All groups share one centre, and each spreads out both ways along 9 directions, with some noise.
In the rows, 128 means zero.
Known rows, each followed by its group:
[135 167 120 166 175 126 131 148 134 144  77 110  80 128 133 160 141 160] : F
[123 140 128 118 142 112 118 138 146 130 116 143  88 174  89  85 132 114] : S
[110 132 115 138 125 166 150 101 150 122 177 168 162 162 155 103 101 127] : Q
[132 142 127 139 147  95 146 128 130 107 100 130 121 152 136 168 131 146] : S
[125 166  77 124 186 120 103 165 165  77 160 156 151 169 116 134 127 101] : S
[123 135  97  48 170 105 110 132 164 143 205 124 149  67 122  99 159  96] : H
[129  90 130 119  78 113 142 157 117 146 170 129 130 128 140 130 142 127] : Q
[123 133  68  68 141  99 105 153 146  95 139 147 114 158  85  69 169  88] : Q
[119 110 119 143 109 171  93 139  94 114 110 145 122  23 144 131 160 150] : G
[ 94 125 121  87 154 141 155 111 161  84 178 144 219 143 143 147 110 127] : F
[ 73 107 144 117 121 154 175  73 110  94 131 156 121 178 104 132 149 146] : S
[149 132  86 120 107 106 124 147 140 189 221 153  90 115 158  87 140 100] : F
[127 142 117 168 163 153 101  85  78  28 110 142 147 121 105 193 133 111] : H
[ 96 100 176  88 152 118 119 169 136 171 177  89  80  95  68 143 168 121] : S
[136 138 132 114 127  53 139 136 171 113 122 193 104 151 142 100 125 159] : G
[111 137 126 154 143  90 161 156 129 148 164 163  46 147 132 165 166 158] : F
[154 130 100 108 134  57 117 159 127 138 181 138  83  91 134 142 169 112] : H
[146 134 130 115 140 128 118 131 149 132 109  90 180 133 133 128 103 116] : G
[135 129 127 107 147  57 127 167 150  96 149 123 136 180 106 168 135 107] : F
[138 115  98 128  90 126 137 124 102 158 151 138  87 124 138 101 153 116] : G
[110 133 124 125 137 103 125 125 155  80 121 202 121 142 131 108 133 155] : H
[ 97  91 140 124  87 171 141 125 116 143 141 140 146  72 152 113 141 161] : H
[135 151 105 167 149 121 134 167 111 116  88 108 107 151 129 191 145 142] : F
[106 131 136  73 168 130 128  79 135 113 119 103 153  66 114 141 146 140] : G
[122 146  99 123 155 143 127 123 106 116  64  98 106  89 119 147 172 145] : F
[145 137  83 112 125  62 151 135 133 115 116 140 103 175 135 135 159 127] : S
[140 141 125 113 140  84 139 120 129 158 102 107  69 155 106 117 148 123] : G
[155 147  81  76 161  93  94  96 134 108 198 116 148 106 113 111 137  54] : H
[140 197  74 109 223 106 125 114 169 129 125 116 133  99 148 140 139 134] : Q
[108 122 179 113 156 157 106 152 152 168 199 100 153  56 124 146 112 123] : S
[104  87 224 130 107 123 141 149 143 167 132 120 122 107 116 145 103 169] : Q
[158 139 120  84 162  64 116 107 130 124 159  97 134  99 116 154 144  97] : Q
[137 136 136 149 141 112 125 123 129 101  81 138 138  68 157 172 130 175] : H
[122  97 117  94 110  62 149 149 126 110 210 155 114 147 117 164 162 111] : F
[123 109 101  97 110  38 194 159 162 127 204 160 146 158 178 181 151 147] : F
[143 128 159 123 150  96  83 176 122 153 157  91  86  97  80 152 142  97] : G
[146 136 148 117 150  99  94  59 123  64 172 166 130 143  93 116  99  75] : H
[ 99  95 143 112  93 154 145 152 145 127 126 137 178 143 141 110 113 149] : Q
[144 154 122 141 150  84 138  80 127 104 124 166  87 127 140 129 130 133] : S
[145 110 182 144 124 120 129 107  97 160 161  84 114  90 119 184 122 117] : H
[101 105 168 137 126 151 137 143 131 114 195 144 164 150 119 163 101 122] : S
[106 104  99 108  85 197 126 127 120 118 123 136 174 117 137  76 136 126] : Q
[107 136 162  84 188 107 113 108 153  95 135 117 145 122  80 146 127 124] : G
[112 160 101 131 180 147 125 141 129 115  77 109 110 105 121 153 162 153] : Q
[102 126 114 102 129 125 135 162 150 145 100 141  91 110 123  89 164 169] : H
[130 141 108 106 162 114 156 147 153 153 128  79 186  67 183 188 135 162] : S
[122  97 163  81 122  61 166 130 142 124 154 116 150 120 136 180 140 151] : F
[166 135  76 137 106 134 103 169 116 154 101 104 127  96 149 109 142 118] : G
[137 169  49 138 158 146 121 111 112 131 112 134  86 120 138 107 169 114] : Q
[118 103 148 125  98 142 158  86 109 153 131 121 135  80 155 133 133 155] : G
[157 136 134 146 127 133  96 163 130 131 120  92 142 195  93 117  93  76] : G
[132 109 180 132 133 144 137 102  96 163 175  62 131 105 108 193 118 101] : H
[137 126 126 165 134 140  99 174  84 142 174 106  83  95 114 189 154 102] : F
[163 167 119 154 164  75  83 116 122  97 126 162  60 124 105 121 129 101] : S
[135 153 116 106 187 114  87  88 120  77 129 119 127  89  90 142 141  96] : H
[154 110 155  65 144  34 100 122 123 109 165  97 116 117  75 160 151  78] : Q
[109 110 165 146 113  95 146 127 112 111 161 175  55 195  84 143 141 127] : F
[153 141  88 151 127 167  68 134  98  93  88 118 137 114 111 100 128  85] : S
[129 118 152 109 126 114 132 110 125 153 188 106 111 174  91 123 119  80] : G
[105 138 134 137 146 136 138 163 141 140  99 131  98 126 119 133 144 167] : Q

New rows, each followed by its group:
[ 93 100 130  54 146  97 127 100 115  57 134 127 148 125  68 149 177 110] : F
[132 153 139  88 192 136 120 103 128 155 134  38 127 123  84 156 138  88] : H
[123 132  92 102 133 156 120 129 124 109  68 103 166 110 131 112 142 133] : Q
[137 130 148 140 116 102 155  96 128 141  84 136  98 155 131 121 121 149] : S
[104 106 131 157  88 163 137 141 103 136  94 150  79 152 111  96 145 149] : Q
[152 129 114 108 113  41 160 159 186 156 178 155 149 140 188 125 113 140] : H
[140 162  72 117 162 132 119 152 151 169 166 119 117  86 158 112 149 118] : F
[140 130 153 168 139 150 106  69  68  73 111 121 119 132  95 182 116 102] : H
[118  76 154 120  82  88 146 134  88 121 191 138  99 122 108 172 161 118] : F
[140 143 113 127 163  83  87 205 159 101 152 148 118 134 104 150 137 112] : G
[121 169  66 154 173 142 139 161 139 114 128 138 119 146 150 157 145 139] : F
[134 126 125 108 146 110 107 133 143 140 198 130 136  79 141 138 130 105] : S
[ 93 111 124 145 106 171 146 145 117 107 113 153 127 163 117 117 136 148] : Q
[144 118 135 117 122 173  99 130  92 161 147  56 140 102 103 134 129  77] : G
[105 107 196  96 133  91 158 122 168 197 192 127 103 111 130 121 120 153] : S
[126 120  78  95 106 132 116 112 122 117 125 164 138  42 166  83 166 146] : G
[108 130 131  62 170 107 107 114 164 115 206 147 144  82 111 107 141 102] : H
[118 151 100 121 153 130 148 128 157 109  98 138 152 178 136 120 123 144] : S
[ 86 107 181 100 146 156 131 137 142 161 170 105 130 110 101 132 125 138] : S
[136 148  95 140 141 154 131 114 119 162 120 104 118  68 159 129 147 142] : Q
[121 144  86 144 147 157 142 145  89 127  91  69 109 160 105 176 166 115] : H
[111 101 106  92 114 112 149 171 111 125 161 101 135 138 115 167 179 119] : S
[128  98  85 159  78 140 155 167  80 139 207 137 124 104 180 198 161 122] : F
[136 150  97 137 157 120 126 123 124  90  93 126 145 112 143 167 137 139] : H
[111 121 137  74 137 114 125 130 161 170 137 125 102 100 107  69 148 139] : H
[165 168  86 105 167  69 107 140 146 146 101 109 101  84 145 125 155 130] : S
[126 112 105 149  82 182 154 100  75 157 123 113 115 107 158 127 148 134] : G
[145 138 108  99 141  93 101 205 165 163 151 103 120 142 114 106 135  98] : S
[145 126  87 137 140 118 107 166 103  89 182 106 175  77 156 215 148 105] : S
[ 79 121 176 101 177 129 154  87 134 101 177 121 135 143  84 184 130 130] : G
[138  95 117 173  54 154 123 140  82 159 116 153  89  52 176 110 150 158] : G
[155 156  72 109 158 120 113 110 108 119 130  77 125 150  99 145 152  68] : H
[108 122 136 122 121 132 115 124 122 118 142 167  66 169  73  81 145 111] : Q
[ 97 135 126 148 169 192 127  83  96  48 134 123 194 127 112 197 117 115] : H
[133 133 136 118 122 141 119  77 133 104 106 145 144 147 115  81 105 117] : H
[ 83 122 136  87 170 113 144 190 154 168 187 111  86 116 100 158 179 143] : H
[117 133 143 104 167 131 129 141 141 153 143  91 135  64 134 158 142 143] : S
[ 79 140 112  85 193 168 135 125 148 105 166 111 138 177  71 129 149 101] : H
[108 112 178 155 109 166 144 111 133 122 112 147 140 190 112 114  86 138] : S
[137 105 127 150  91 126 158 134  94 155 111 100 125  83 172 181 148 162] : F
[118 107 138  68 129  75 111 182 156 124 120 118 131 132  98 113 152 132] : Q
[ 85 128  96  91 161 176 105 109 133  63 141 168 162  89 111 105 152 127] : H
[ 83 136  96 134 166 162 161 174 135  98 125 122 142 165 123 190 163 152] : H
[125 155 124 131 175  70 122 126 144  92 165 183  64 168  93 137 144 115] : S
[122 120 151 118 113 120 170  54 129 161 131 138 124  99 161 106 121 157] : S
[159 127  62 122  89 127 142 137 104 196 121  93 114  74 183 108 165 131] : G
[ 94  96 178  91 136 116 143 148 164 116 220 138 185 116 123 163 113 128] : Q
[150 135 124 138 145  69 100 207 139 145 149 132  80  89 128 162 154 131] : G
[ 91 128 143 101 155 166 168 110 156 148 145  96 198  78 168 166 123 169] : S
[123 135 143 168 135 101 138 163 126 149 182 159  48 162 114 154 144 124] : F
[119 119 111 105 119 119 112 114 109 130 131 152  80  48 128  99 177 141] : G
[133 138 112 106 153 148  95 133 120  95  94  84 168 107 100 146 133  99] : F
[146 142  65 141 118 114 130 153 125  77 107 143 158 199 138 132 129 109] : S
[ 87 121 125 116 152 210 117  82 104  79 153 121 175 119  97 137 128 101] : H
[120 118 128  62 169 103 111 152 148 131 171  95 151  56 112 155 162 118] : Q
[ 92 104 145 121 118 187 144 115 118 144 148 113 149 127 119 123 128 128] : H
[110 143 107 138 156 181 134 101 122 129 157 130 141  92 150 141 132 133] : Q
[134 162 120 146 169 120 142 105 153 158 191 154  88 124 152 132 125 127] : Q
[107 135 145  92 175  93 136 156 168 148 150 118 126  86 132 150 146 156] : H
[141 110 147 169  75 115 124 146 121 141  95 177  98  83 173 102 123 176] : G
[100 102 151 107 118 138 134 189 161 153 173 116 145 180  97 114 114 117] : S
[108 127 137 102 135 124 155 137 181 146 118 136 180 100 177 122 110 187] : H
[109 130 145  90 150  86 139  94 150 113 104 161 122  51 147 127 154 183] : G
[182 127  95 148 101 121  86 185  95 132 128  72 148 131 128 155 129  71] : F
[160 145  74  83 148  70 121 125 129 112 135 106 141 128 124 133 152  91] : Q
[153 122 152 125  99 105 113  63 135 106 115 179 137 116 139  71  89 125] : H
[ 97 112 145  95 147 164 117 105 123 130 185 118 140  96  95 125 137 105] : H
[120  84 111  49  93 110 108 177 134 109 112 102 179 114 101 102 163 110] : Q
[109 119 111  92 120  91 138 170 163 147 170 172  85 127 129  85 165 146] : H
[ 77 124 117  93 173 197 135  86 122  67 168 116 212  86 120 178 146 122] : G
[110 123 121  82 139 117 127 118 178 108 175 174 201  71 175 111 113 148] : H
[148 126  48 106 106  82 140 149  93  93 128 123 126 151 139 153 180 104] : S
[103  96  81 110  86 161 135 200 130 142 124 137 135 122 144  95 174 146] : Q
[136 132 139 157 145 126 110 106  85  88 107 125  95 125  96 177 145 114] : H
[123 112  89  90 135 105 131 146  95 126 158  83 125  60 135 193 200 120] : S
[156 142  98 152 131  79 106 163 136  88 182 169 128 174 132 150 117  93] : S
[162 175  98 125 181  96 144  95 149 142 143  92 168  91 179 178 117 125] : Q
[112 128  91  81 152 104 141 168 171 135 193 144 143 118 144 121 151 131] : H
[142 115 125 118 114 119 141 119 110 111  82  80 187 119 146 171 121 136] : Q
[135 126 157 138 133  82 129 155 131 159 134 125  85  72 142 167 146 163] : G
[141 135 121 139 153 112 133 122  84 136 147  81 112  66 139 225 165 126] : Q
[138 128  80 113 129 113  95 192 151  99 178 167 172  74 167 135 142 122] : G
